There are 5 ways to turn a row about zero (a turn may also mirror it). The second row of each pair is the first, turned, with some noise. The first 35 pairs use one turn. New pairs use 2 turns, one after the other, and a turn may come again.
Some pairs, each with its turns in order after it:
[-2 21 -4 -8 30  9]
[ -2   9 -20  -6  30  -2] => vupiz

[  3  -6  15 -24 -10 -21]
[-24  -8   6  -6  19 -20] => guz

[ -2  -9   6  20   3 -13]
[ -5  -1   5 -16 -19  -1] => zed

[ -3 -19 -23  16 -12  24]
[-30 -19  16  -6  20  -6] => zed

[ -2  -5   3   6  37 -13]
[ -1  13 -23 -21   0 -21] => rona

[13 21  4  5 37 -6]
[  7  26  30 -13  -1  15] => guz

[-15  -2 -11  -6  31 -10]
[  2  33   2   4   7 -14] => Pura

[-11 -20  -2   5 -29  14]
[  7 -21 -29  15  -1 -11] => guz

[ 21  19 -12  -2  13   5]
[16 11  4 -9 27 -3] => vupiz

[ -5 -30   1 -13  -2 -12]
[ 17   8 -11  25 -12  -4] => Pura

[  6 -15  20  -8 -23  -2]
[ 16  18  15 -14  12 -12] => zed

[-15  11 -19   3 -14   4]
[ 10  -4 -11  18  -2  20] => rona

[-5 -1 14 31  2 25]
[  0 -28   0  -8   6  32] => vupiz

[ -7   8   6  -2  23 -13]
[-15  22  -2   1   2  -6] => Pura

[  5 -17   7   8  -4  27]
[-17   5  -5 -18  19  -9] => zed

[ 28 -17   1   0  22 -11]
[31 24 -6  2 -6 15] => vupiz

[-24 -13 -36  -6 -20   9]
[-16  -1 -36  22 -23  -1] => guz

[-22  15  17  -1 -15 -16]
[ 36  -6   8  -7 -11   2] => rona

[-30  56   9 -15 -12  -3]
[ 31 -27  -8  -6 -47  27] => rona

[-14 -35  23 -14  20  -7]
[-11  18 -28   8 -27  19] => vupiz

[ 11   1  -8   0 -36 -10]
[-12 -34  -3   0 -14  -8] => guz

[17  3 10  0 -1  6]
[-12 -12  10  -6   0  -5] => rona

[-26  40 -22  17 -12  -1]
[ 25 -25 -30  18 -14  20] => rona

[  6   1   7 -36   0  11]
[-20  32   6  -9   3   0] => vupiz

[  5   2  21 -15  15   2]
[-13   8 -26   1   9   7] => Pura

[ -2 -14   0  13 -11  -8]
[  5  -9   3   8 -20  -4] => Pura

[ 6 11  5 26 28 11]
[-16   6  -3 -30   2 -23] => Pura

[ 22 -18 -29   6   7  19]
[ 16  15  -2   8 -36 -18] => guz

[17 -2  9 -4  3 -3]
[ -6  -4   9  -5   0 -13] => rona

[ 18  -6  10  -4  -9 -19]
[  6  13  13  18 -10   2] => vupiz

[ 25  -3 -10  -7  -4   7]
[ -8   4  -1  17   7 -20] => zed

[  5 -10  10   2  -8 -19]
[ -4 -10   0 -19   7 -14] => guz

[-38  -3  19  13  21  -4]
[ -3  38  -8 -17 -25   4] => Pura

[-3  2  2  4 11  3]
[-8  1 -7 -1 -4  7] => zed

[  8   2 -18  12   4 -11]
[ -7 -12   4  10 -17  -7] => zed

New pairs. What belongs after each?
[-4  2 -9  2 18 -9]
[ -9   0   8 -10   7  13] => Pura guz

[ -4  33  -8 -24 -12 -27]
[  5 -48  -5  -9 -13 -11] => rona guz

[  3  22  12 -30  -7  24]
[-33  11 -20 -12   3  20] => Pura rona

[  5  17 -20 -24  30   5]
[18 -4 35  2 -9 24] => rona Pura

[ 13   5 -16 -27  -6  22]
[-29  11 -15 -18   9 -15] => Pura rona

[-14   3 -12   8   9  28]
[ -7  22 -13 -18 -10 -10] => vupiz vupiz

[-17 -15  -2   0  14 -23]
[  2 -18  17  -7   1  22] => zed rona

[ -4   4 -11 -38  11   6]
[ 22 -27   1 -10  21   2] => rona zed

[ 9  1 23 -8  1  1]
[14 -1  1  9  6 18] => vupiz guz

[  9   1  25  -9 -15   1]
[  0 -12  -4 -27 -12  -4] => Pura vupiz

[ -4   4  12   1 -13  15]
[  6  22 -13  -4   3  -4] => zed vupiz

[ 22   6   9 -16  -1 -14]
[ -8   0  -3 -10  28  -5] => guz guz

[-22  21   4   3   4  34]
[-19  33   2 -18  18  -2] => Pura vupiz

[-7 31 22 18 21  2]
[ 18  -8 -31 -24   5  16] => vupiz vupiz

[ 37   1 -10   0 -13   4]
[ 18  -2  30   2  14 -13] => guz rona

[-35   8  20 -23 -18  17]
[ 35  25 -15 -10   0  28] => vupiz rona

[-17  -2   4  -5  42 -21]
[ -4 -11 -17 -13 -42  14] => guz rona

[  0 -17  19  -5  13  21]
[  1   2 -23  -2 -27  14] => zed rona

[ -1  20 -21  23  21  -3]
[-23 -17  26  20  -7  -1] => rona zed

[ 10  22 -35 -15   9   2]
[  0   1 -12 -41  -3 -18] => Pura rona

[-38  18  22  11  13 -50]
[-27  30 -18 -22 -30  38] => guz rona

[ 13  15  -1   6 -27  -7]
[-11  11  11 -23 -11 -15] => rona zed

[ 10   8 -16   2  -2 -32]
[  4 -12  13 -33 -11  -3] => vupiz guz

[-10 -17 -23 -45   1  19]
[ 41 -21 -31  13   6  -6] => guz rona

[-23 -20 -26   3  20  -8]
[ -4  -8   8 -12  23 -33] => guz vupiz

[ 16 -13  19 -33 -21  11]
[-43  14   0  -2  16 -12] => zed Pura

[-17   4   1   0  21  28]
[-14  12  -7   4 -14  31] => rona rona

[ 19   1 -17   0   1 -13]
[ 15   6  -6 -12  11 -15] => Pura rona

[-18 -15   9   5  10  34]
[  0 -13   6  21  35   4] => Pura Pura

[ -3  -5  -1 -40  42  17]
[  6 -28 -18  41   8  26] => vupiz zed

[35 -4  2  6 41 38]
[ 0  2 24  8  9 62] => rona zed

[ 33 -15 -34   1 -17  -2]
[ 28  -8  41  -8   0 -15] => guz zed

[ 14 -20   3   8  18 -22]
[  2   6  13   5 -34  -7] => guz rona

[-19  -9   0  53 -12 -14]
[ 48  24 -17 -11   7  11] => rona vupiz

[ 10 -17  15 -34  41   7]
[ -8  -6   7 -19  49 -27] => vupiz vupiz

[13  5 12 24 32 -2]
[-2 13 25 29 -9 19] => rona zed

[ 13 -12   7  11  11   0]
[ 18 -10   8   7   2   9] => zed zed

[ 23 -17  -8 -32  -6  10]
[  2   0   0  -8   4 -45] => Pura Pura

[ 32   8   6  -3   3 -24]
[ -9 -30   6 -18 -18   5] => zed guz

[ -8   6   7   8 -31  17]
[-18  26   5 -12  -7 -18] => zed rona

[-25  18   3 -23  -7  -9]
[ 13  -8   0  -3  22 -31] => rona zed

[ 15 -26 -19  13  -9   3]
[  1 -19  17  29  -5   2] => guz Pura

[40  8  0  4  5 -3]
[  2  10 -33   0  -5 -20] => vupiz zed

[ 16  -3  -1 -12   9  12]
[ 11  -5 -24   3  -5  -4] => zed rona

[ 28 -26  -2 -30  15 -28]
[-44  -7   5 -21  29  11] => guz guz

[  7  18  -8  12  -4 -25]
[-21 -16  -9  17 -11   9] => Pura vupiz

[-10 -11  -6  11 -20   4]
[  7 -18   6   4   0 -18] => Pura guz

[  5 -14  24  -5  26 -16]
[-1  7 40  0 -3  0] => Pura Pura

[ 16 -19  14 -11   0   6]
[ 10   2  -1  -3  -5 -28] => guz rona

[ 6 17  4 31  9 -8]
[ 14   4   1  26   1 -26] => rona Pura

[ 20  -3 -18  18  26 -24]
[  8 -14  23   3 -32  21] => zed Pura

[-14 -16  42   4  -2 -15]
[-20  28  22   0  22 -10] => zed vupiz

[-22   9 -15 -26  -8 -10]
[  1 -17  32  -5  11   4] => rona vupiz

[ 29   4   5 -14  -5  19]
[ 14   9 -27 -18 -15   2] => Pura vupiz

[ -1   3   9 -10 -19   0]
[ 1  8 19 -8  0 -8] => zed guz

[ 13 -29  15 -46  -3  -7]
[ 5 -5  2 26 49 10] => zed vupiz

[ 14  -9  28 -30  31   9]
[  6  23  38  -6  24 -23] => Pura Pura

[ -9  -6   8 -21   4  35]
[ 21   2   6 -26 -11  21] => guz guz

